All rows are made from the same 7 directions, up to rounding. Whole rows:
[[-28 -22  -1 -14 -11 -19   1  31   7  24 -37 -20   9  -9  29  17 -24  21
  -17  -5  13]
 [ -9  -9   3   3   1   1 -10  -3   8   2  -1   2  -3   4  16  13   2 -12
  -13 -16  -7]
 [ 25  14 -12   2  -9 -15   9 -19 -29 -28  15  14 -11  10 -15 -24  -1  -6
    3   4  -1]
 [  6   2  -3 -22 -13 -22   2  13   3  -2 -20  -3 -11  -9   1 -14   0  12
    2  10  11]
 [  7  10  15  20   3  20   9  24   9   2  -3 -20  15  -1 -21 -10 -40   3
   25  19 -35]
 [ -1   8  -7  28  13  26 -15  -1   7 -29  -7   5  -3  -8 -14  17 -14 -14
   -7  18 -31]
 [  9  15   7 -19   2  12   4 -23 -20   7  24  -2   4  -8 -23 -26  19 -19
   12  -3   1]
 [ 27   7  -1 -13 -10 -26  10   4  12  -5   6  15 -18  11  -1 -21  24  22
   20   8  25]
 [ -9   5  -3 -38 -16 -15   1  21 -14   5 -38 -24   0 -30  -7 -20 -21   4
   -5  16   2]
 [  1   3  -6 -14  -6 -10  -1  -1  -9  -6  -9   0  -6  -8  -2  -8   1  -1
   -5   3   5]
 [ 21  15 -11  -6 -12 -17   3   5 -13 -30 -13   4 -15  -5 -16 -23 -13   3
    4  21  -7]]

Rows cut short, each followed by the rest of it:
[-15  -9 -10  11  -4  -6  20   8 -32  12  -3 -12  24   4   4   7]
[-33  21  -6   1  12]
[ 25   1  16  36   9   9  -2  24  59  -7   8  12 -10  24   1   9]
[  3  18  32  13 -17]
[ -4   0  -5   5   2   5  11 -25 -36   4  25   2  14   8  -4  -3]
[ -1 -10  -6 -15   5]
[ 13  11  -2 -36  -8 -14 -33 -14  21 -31 -17  16 -43 -18   2 -14]
[ 38 -35 -17  -3 -11]
[  9   5  -5   8   0  -3   2  17  14 -12 -14   2  -6  -3  -8   0]
[-8 18 10 23  0]
[ 12  -1 -12  50   9   6  -7  14  26 -37  -9  19 -11  16   2  28]
[-17  15   0  21 -18]
[ 24  22 -22   5  -6  -8  -5 -15 -28 -54  -6  16 -21  -7 -25 -18]
[-10 -14  -8  22 -17]
[ -6   5  -9  -1   5  10   6 -28 -38   1  21   2  12  -3 -12  -3]
[  7 -12  -8  -7   8]
[ -9 -18   2  39  16  12   6   9  28  17  14  10  13  24  19  37]
[ 6 27  7 -5 15]
[ 28  15   2   5 -11 -11  25   6 -19  -7  14  -3   5  13 -22 -34]
[-20  15  28  13  -3]
[ -6  13  16   9  27  54 -31  -6  40  -5   2  -1  -4 -23 -23  15]
[ 22 -34   7  13 -37]
[  7  -6  11   3  -5  -8  -7   1  20  -1   5   5 -11  15  16   1]
[  4 -11  -1 -19 -13]
[  2   7   0 -21  -8  -7   2   2 -12   0 -10  -9  -2 -13  -9 -17]
[-5 -3  1  6  0]
[ 22  -3 -14   2 -12 -38   1  15  22 -24 -15  23 -28  15  15   0]
[11 30  3 12 22]
[ 18  -7   3 -15 -18 -39  16  -3  -4  10  15  10  -9  26  20 -19]
[ 14  15   8 -22  26]
[ 11   1 -17  32  -1  -5  26 -25 -52 -13  35  13  16  27  -7  -2]
[-18   8  -1  -7   9]
[  4 -10  -6  -6 -20 -37  22  26  -9   9 -17  -8   3  11  16  -9]
[-25  36   4   2  22]
[  4   2   4   3   3   6  -4 -18  -4  -3  19   7  -2   8   0  -2]
[ 11 -19  -2 -15  -8]
[ -8  -6  14  -5  -3   2   2  16  10  20  -7 -17   9  -1   7  -2]
[-15   1   5  -7 -10]
[ 1 -8 17 26 10 16  8  0 18 21 28  1 15 24  8 11]
[  2   5  16 -16  -5]
[-19   3 -12  -9   6  12  -7  -2 -14  -2 -18  -7   6 -26 -10   9]
[ -3  -3 -14  14   4]
[-18  -9   9  31  14  29 -10   1  11   4   4  -8  14   5   7  28]
[-21 -17 -10 -11 -31]
[-14  -1  -3  18  10  21 -14   6   9 -11 -15  -4   3 -11  -2  22]
[-16 -10 -12   9 -23]
[-27 -25 -13 -14 -15 -32  10  10 -23  20 -22 -10  10   2  35  15]
[-18  20 -29 -19  30]
[  3  -6  13   0  -6 -10   1  36  38  12 -20 -10  -3   3  11   1]
[-11  22  16   9  -3]
[  2   3   2   4  11  13 -19   8  41  -9 -11  10 -15  -9  -2  14]
[23  2  5 16 -3]
[-13  -7  11   7  24  32 -14 -19  29  22  24  11   5   1   5  25]
[ 46 -11   3 -13  10]
[  2   3  -6 -39 -25 -34  -2   3 -24 -11 -26 -10 -15 -13   6 -26]
[-13 -11 -18  -5  -1]
[-12  -5  16 -27  -5   1  -5 -11  -7  24   7 -14   5  -5   9 -11]
[  8 -26  -7 -28  -6]
[ 7  6  2 -8  2  2  2 -3  4  2  6  3 -3 -3 -9 -9]
[15  3 11  6  7]
[  7  -3  -4  27   4   1   3   2   6 -11   8  10   0  17   4  11]
[-7  9  3  2 -4]
[-11 -16   0 -28 -10 -26   2   1   3  23  -7   1  -4   2  27   2]
[ 21  11 -11 -20  33]
[ 27  -3  17  14 -21 -25 -12  -5  11 -31  10   9 -28  37  25 -15]
[-23 -41 -11 -40 -54]
[ -2   0  -2 -20  -4  -8 -11  -5   2  -4  -9   3 -13 -10   5  -4]
[ 14 -11 -11  -5   3]
[-30  -5  -6   2  15  27  15 -27 -47  32  26 -11  39  -8 -10  12]
[  3  -3  -9 -12  21]
[ 13  17  -8  10   4  10   4  -4 -14 -20   4   3   0  -6 -27 -11]
[ -9   0  10  23 -10]
[  3  -8   8 -31  -9 -24  10  -7   3  30  14   4  -3   9  17 -14]
[ 36  12   8 -21  39]
[-14   1  -5 -16  10  11   3  -2  -1  20  -2  -2  10 -19 -10   5]
[24 15  5 14 31]
[  8   7   9  -5   1   4  -1   8  16   3  -1  -4  -3  -4  -9 -10]
[ 4  1 15  8 -6]
[ -6   9 -25 -24  -8 -11 -12 -18 -37 -30 -22   4 -14 -26  -9  -7]
[ -1 -19 -31   8   2]
[ 0 -2  2  5  3  3  1  4  8  3  1  1  1  3  1  4]
[2 5 4 2 2]
[ 20   0  14 -22 -14 -26  -1   0  20   4   8   7 -20  14  13 -22]
[ 23  -4  10 -18   5]
[ -1  -2  -5  -4  -9 -13  17   5 -24   7  -1  -8  11   3   0 -10]
[-18  14   1   0  11]
[ 15   3   9  -4  -6 -11  -8  18  34  -8 -13   2 -19   3   5  -7]
[  3   3  11   6 -11]
[ -6  -8  15 -10   1   3  -1   1  15  25   8  -6   4   4  11   1]
[ 13  -4   5 -17   3]
[ -6   9   7 -39   1   6 -16   3  17  10 -18  -8 -10 -31 -10 -11]
[ 27 -11   2  10   4]
[-19 -12  15 -14  10  13 -11   8  35  33  -4  -7   4  -9  14  17]
[26  2  2 -9 12]
[ 23  11   9 -24 -12 -18   6  -4   2   1  10   3 -13   4  -7 -32]
[18 -2 17 -3  7]
[-35 -27   0  11   5   6  -3  -7 -10  24   3  -7  19   9  33  35]
[-10  -8 -30 -35   3]
[ 10   4  -9  -8  -5 -15   6   7   0  -6  -8   6  -8  -3  -5  -8]
[ 7 19  7 15 18]
[  3  10  41 -18   8  32 -35  18  68   9 -13 -16 -17 -20  -7  -8]
[ 15 -41  17  -2 -54]
[ -4 -17   0  19 -15 -26  13  69  36   6 -51 -19   4   7  22  14]
[-57  55  10  26  -2]
[ 24   5  -6   2 -29 -41 -15  31  15 -54 -47   1 -39   4  12 -15]
[-47  -8 -15  10 -44]
[ 21   9  23 -12  -4  -2 -17  27  61  -4 -16  -1 -26  -4  -2 -14]
[ 13  -4  24  11 -23]
[ 13   3  12 -11  -9 -10  -2  -2   5   0   7  -1 -10   7   3 -18]
[  4 -14   5 -13 -12]
